Each new row is followed by its nearest point in the smallest flat space through zero that holds the last named rows.

j942:
[[-26  22 -11  24   0  -6  -1   9]
 [ -4   6  -1  21   4 -21  29  -2]
 [  3 -37 -12  25  -6  24  -5   7]]
New rows:
[-17  -2  27 -10   7   0   4  -3]  [ 2  6  4 -9  1 -5  1 -3]
[ 18 -12  18   2  19   9 -10 -10]  [ 13 -15   4 -10  -1   6  -1  -4]
[ -9 -11  -6   9  -2 -17  16   4]  [-1 -3 -2 16  1 -8 16  0]

j94:
[[  9   2 -13  21 -18  10  -2 -20]
 [ 23 -28 -15  -5   3   4  18   8]
 [  7  -4  19  -7 -11  -6   8 -10]]
New rows:
[13 -2 17  3  6 -8  3 21]  [  1  -6   8 -11   6  -5   5   8]
[ 1 -7  2 30 16  0 -3  2]  [ -1   1 -11   7   2   5  -3   1]
[ -1  -3 -10  -3 -30  10  26  12]  [ 12 -11  -4   2  -6   3   8  -5]
[  0 -16   3  21  -4   5  -2 -12]  [  7  -2  -5   9 -10   4   1 -10]
[ 0 20  3 23 -2  7  4  6]  [-6 10 -5 10 -3  4 -8 -6]

j22:
[[-12  -5   4   3 -19  30  -8  31]
 [ -5 -10  13   8 -29   3 -18  19]
 [ -5  14 -16 -13 -11  10   2   2]]
New rows:
[-7 -1  6 23 26  5  2  5]  [  1 -11  10  10  23   8   7   4]
[  3  -5  31 -11 -31   1   1  10]  [ -3  -7  10   5 -24  -2 -15  12]
[-12  11  -3   0   1  -2  -2  12]  [-3  3 -3 -3 -4  6  0  4]
[-11   2   0 -12 -15   4  30   3]  [-3  8 -9 -7 -4  9  3  3]

j35:
[[  3 -12 -24   5   4  -7  -4 -16]
 [  9 -14  14 -16 -12 -10 -25  -5]
 [ 11 -22   6  -5  -5  27  -9  18]]
New rows:
[ -7   7 -15   4 -31   8  -8  -2]  [ 1 -4 -3  0  0  0 -2 -2]
[ 27  -3 -21   9  -8 -31   5 -31]  [  0  -5 -24   2   3 -26  -8 -29]
[ -3   9  23 -13   3  -8  -1  -7]  [ -3  11  18  -8  -5 -12  -4   0]
[ 5  9  4 19 -3  6 19  0]  [-5 10 -2  7  5  6 14  6]
[  1 -10  -5   0   9  -5   8   3]  [ 0 -3 -7  3  2  2  2 -2]
[ 4 -4 -2  3  1 10  4 13]  [ 2 -4 -1  2  1 13  4  9]

j668:
[[ -5  26   2  12 -33 -40 -28  42]
 [ -2  19 -12  34 -21 -10  22  44]
 [ -2   8  -2  14  -6 -11  -8  28]]
New rows:
[  1  -5   1   6   4 -27  -8 -17]  [  0   2   4  -8  -4  -7 -10  -6]
[-5  2 -5  2 -9  5 18 31]  [-1  6 -7 17 -5  0 14 20]
[-4 -1  8  2 -1  5 -1 13]  [ 0  0 -1  5  2  0 -2  9]
[ 1 17  6  4  3 13 -3  2]  [ 0  0 -1  3  1  1  1  3]
[ -3  -3  -2   5 -14 -13  31  19]  [  0  10  -7  14 -15  -2  21  12]

j286:
[[ -1   3 -11  -2  11  -5 -18   0]
 [ 12 -18 -10  29  11  25   2  31]
 [ -7  28 -26  -2  32  28 -10  21]]
New rows:
[ 15   9  -7 -16  -7 -19  20  -5]  [ -4   6   8  -9  -8  -6   7 -10]
[ -6  20   8  -5 -20 -14  13 -12]  [ -6  10  12 -15 -12  -7  13 -15]
[  2 -20   9 -12   8  11   5  -5]  [ 2 -4  4  3 -4  1  5  1]

j446:
[[  5  14  -3 -12  -2   6 -26  10]
 [ 24  -7 -19  -5  21 -22  -5   6]
 [  8  26 -14   0  16  -5   8  20]]
New rows:
[-18   5   5 -11  18  14   4 -21]  [-7  1  6  3 -6  6  4 -3]
[  5   9 -12   4  -1   2  -5  15]  [ 4 13 -6 -3  5  0 -4  9]
[-18  11  16 -17  12  -6   9   0]  [-6  8  2  3 -1  5  7  3]
[ 10 -15  18  -9  20 -11 -12   7]  [ 11 -11  -6  -5   5  -9 -11  -3]
[  8  18  -7  13 -11   5  13 -12]  [-6  8  1  5  0  3 12  3]

j565, 3 rows:
[[ 13  11   9  -5   2 -17   0 -29]
 [ 16  -6   9 -11 -11   9 -15   2]
 [ 17  11  -3 -17  19  10  18  -7]]
New rows:
[-20   9  13  10 -19 -18  14  13]  [-18  -2  -3  16  -4 -12  -2   1]
[ 16   7  16  -4   5  12 -22   8]  [ 15  -4   7 -11  -7  10 -11   2]
[ -5  22  10   0  15   5 -15  -2]  [ 3  3  1 -2  2 -2  2 -5]
[-18   7 -14   3  -7  22  13   8]  [-11  -3 -10   4   7  10  10  17]

j194, 3 rows:
[[  4  24  15   2 -22  20  20  28]
 [ 12   8  11   5  -1  -2  32   7]
 [ -7  18  26 -12 -27   6   6  -9]]
New rows:
[ 17  19   4 -13  -8  16   7   6]  [  1  12   9   0 -12   9   9  11]
[ 14   0  10   2 -17  12 -16  18]  [ -4   9   0   0 -11  14  -7  15]
[ 11   8 -10  -4  -5   9  15   6]  [ 5  5  2  4 -1  4 11 11]
[ -7   1 -13 -17 -15  20 -21  15]  [-11   6  -6  -3 -12  17 -25  14]
[  2  14  -5   9   7   7 -13 -18]  [-4 -3 -2 -3  0 -1 -9 -6]
[ 13  10   0 -22  12  -6 -17 -19]  [ -5  -6   1  -6   1  -7 -10 -17]

j329:
[[  2 -16   4 -11   3 -13  15  18]
 [ -6  -3   3 -12  31  14 -30  -6]
 [ -5 -14   4  -8  -8  -1  11   5]]
New rows:
[-11 -17 -13   6  -1 -22  -4  -4]  [ 0 -4  1 -2 -1 -3  5  4]
[  7  -4  10  15   7  19 -16  14]  [  0   3   0  -1  10   4 -10  -3]
[-5 11  5  8 10  5 15  4]  [ 3  4 -1  3  0 -4  2  2]
[ -6  -7   8  -2  20  -4 -15   3]  [ -1  -4   2  -9  20   2 -12   4]
[-17   9  19 -13 -14   2 -11   6]  [-7 -7  3 -5 -4  8 -2 -5]

j38, 3 rows:
[[  1   3 -16 -24  27  -7 -24  -2]
 [  8   3  10  -9  -6  31   9   3]
 [  6   3   7 -29  -4  16  37 -27]]
New rows:
[-12   5  10  -2   1 -11  22 -13]  [ -3  -1   1  -2  -6 -11  20 -15]
[-20  19 -21  -9  10   9  -2 -17]  [  1   2  -6 -17  11  -3  -1  -8]
[-10  -5   5  17  -3 -21   4  -6]  [ -7  -4  -1  16  -7 -22   5  -3]
[-21   6   6 -18  15   1  13  -7]  [  1   1  -3 -16   6  -1   8 -13]

j16 (3 x 8):
[[ 22   4   8  12 -13   9 -31  -7]
 [  4 -13  21  17   8   8  24  -2]
 [ 19 -13  -6  11   1  -8 -15  -2]]
New rows:
[ 31 -19  12 -13 -11 -25  -1   4]  [ 15 -15  -6  10   4  -9  -8  -1]
[ -7   1  -6 -30 -31   5  -8   2]  [-10  18  -8 -16  -9   2 -13   1]
[21 -4  1 -2 15 13  6 -1]  [ 7 -7  6  9  2  1  3 -1]
[ 17   6   2  19 -14  -5  15  -2]  [ 8 -6  9 10  1  4  2 -2]
[-12   5  -6  12   8  -5   0  -5]  [-2 -1 -3 -2  2 -2  3  1]
[ 15   5  15   0   5  10   9 -13]  [ 4  0 15  9 -2 10  5 -3]

j750:
[[ 17  -7  18 -22 -10 -11  16   0]
 [ 10 -18  21 -13 -10 -27  22  10]
 [ -4   2  -1 -13   5  -6  28  -9]]
New rows:
[-3 18 21 -6  4 -1 -2 -3]  [ 5  2  2 -7 -2  3  1 -3]
[  1   7   0   1  -1 -13  12 -14]  [-3  0 -1 -5  3 -4 14 -4]
[-4 14 -5  1  0 17  1  9]  [-2  7 -7  1  3 10 -5 -5]
[ 11 -12 -16  10 -16  -1 -11   4]  [  2  -4   3   8  -4   0 -14   7]

j320, 3 rows:
[[ -9  12  -7  20   5  25   3 -22]
 [ -5  -2  10   6 -20  24  -5   2]
 [  3   3 -19   0 -16  29 -20   0]]
New rows:
[-14 -18  32 -16  -8   5  21  27]  [ -4 -13  36  -4 -18  -7   9  17]
[-7  2  8  9 13  3 -5  9]  [-2  1  4  3  1  0  4 -2]
[  7   4  -1 -16 -22   3   1   1]  [  3  -4   0  -6 -12   5  -8   9]
[ -3  -8  15  26 -22   3  28 -20]  [-13   1  25  17  -3  11  16 -10]

j599:
[[ -8  34   0 -11   7 -15 -24   0]
 [-22 -17  -5  23   7 -15  -8  -6]
 [-24  -4   4 -19 -14  -3  12 -14]]
New rows:
[ -3   0  10  -1   1 -15 -12 -15]  [-12   4  -1   0   2  -9  -7  -4]
[ 6 -4  7 -5  3 22 20 18]  [17 -7  2 -5 -6 15 14  4]
[  8  -4 -20   3  -4  -1  -3   2]  [ 5 -3 -1  6  3  1 -1  3]

j426 (3 x 8):
[[  5  16  -7  11   1 -29  -7  22]
 [ -2 -12  -1   2  -8 -12  -2  27]
 [ -6  10 -15  -8  19 -13 -29  16]]
New rows:
[-21  21  17 -11 -26 -24   8  10]  [  5   4   2  11  -8 -15   7  12]
[  0  -3  -2  12  -2 -15  -2   7]  [  2   3  -1   6  -4 -12   1  11]
[ 38  -9 -19   2  17 -10  23   5]  [ 5  6  2  8 -5 -9  6  2]
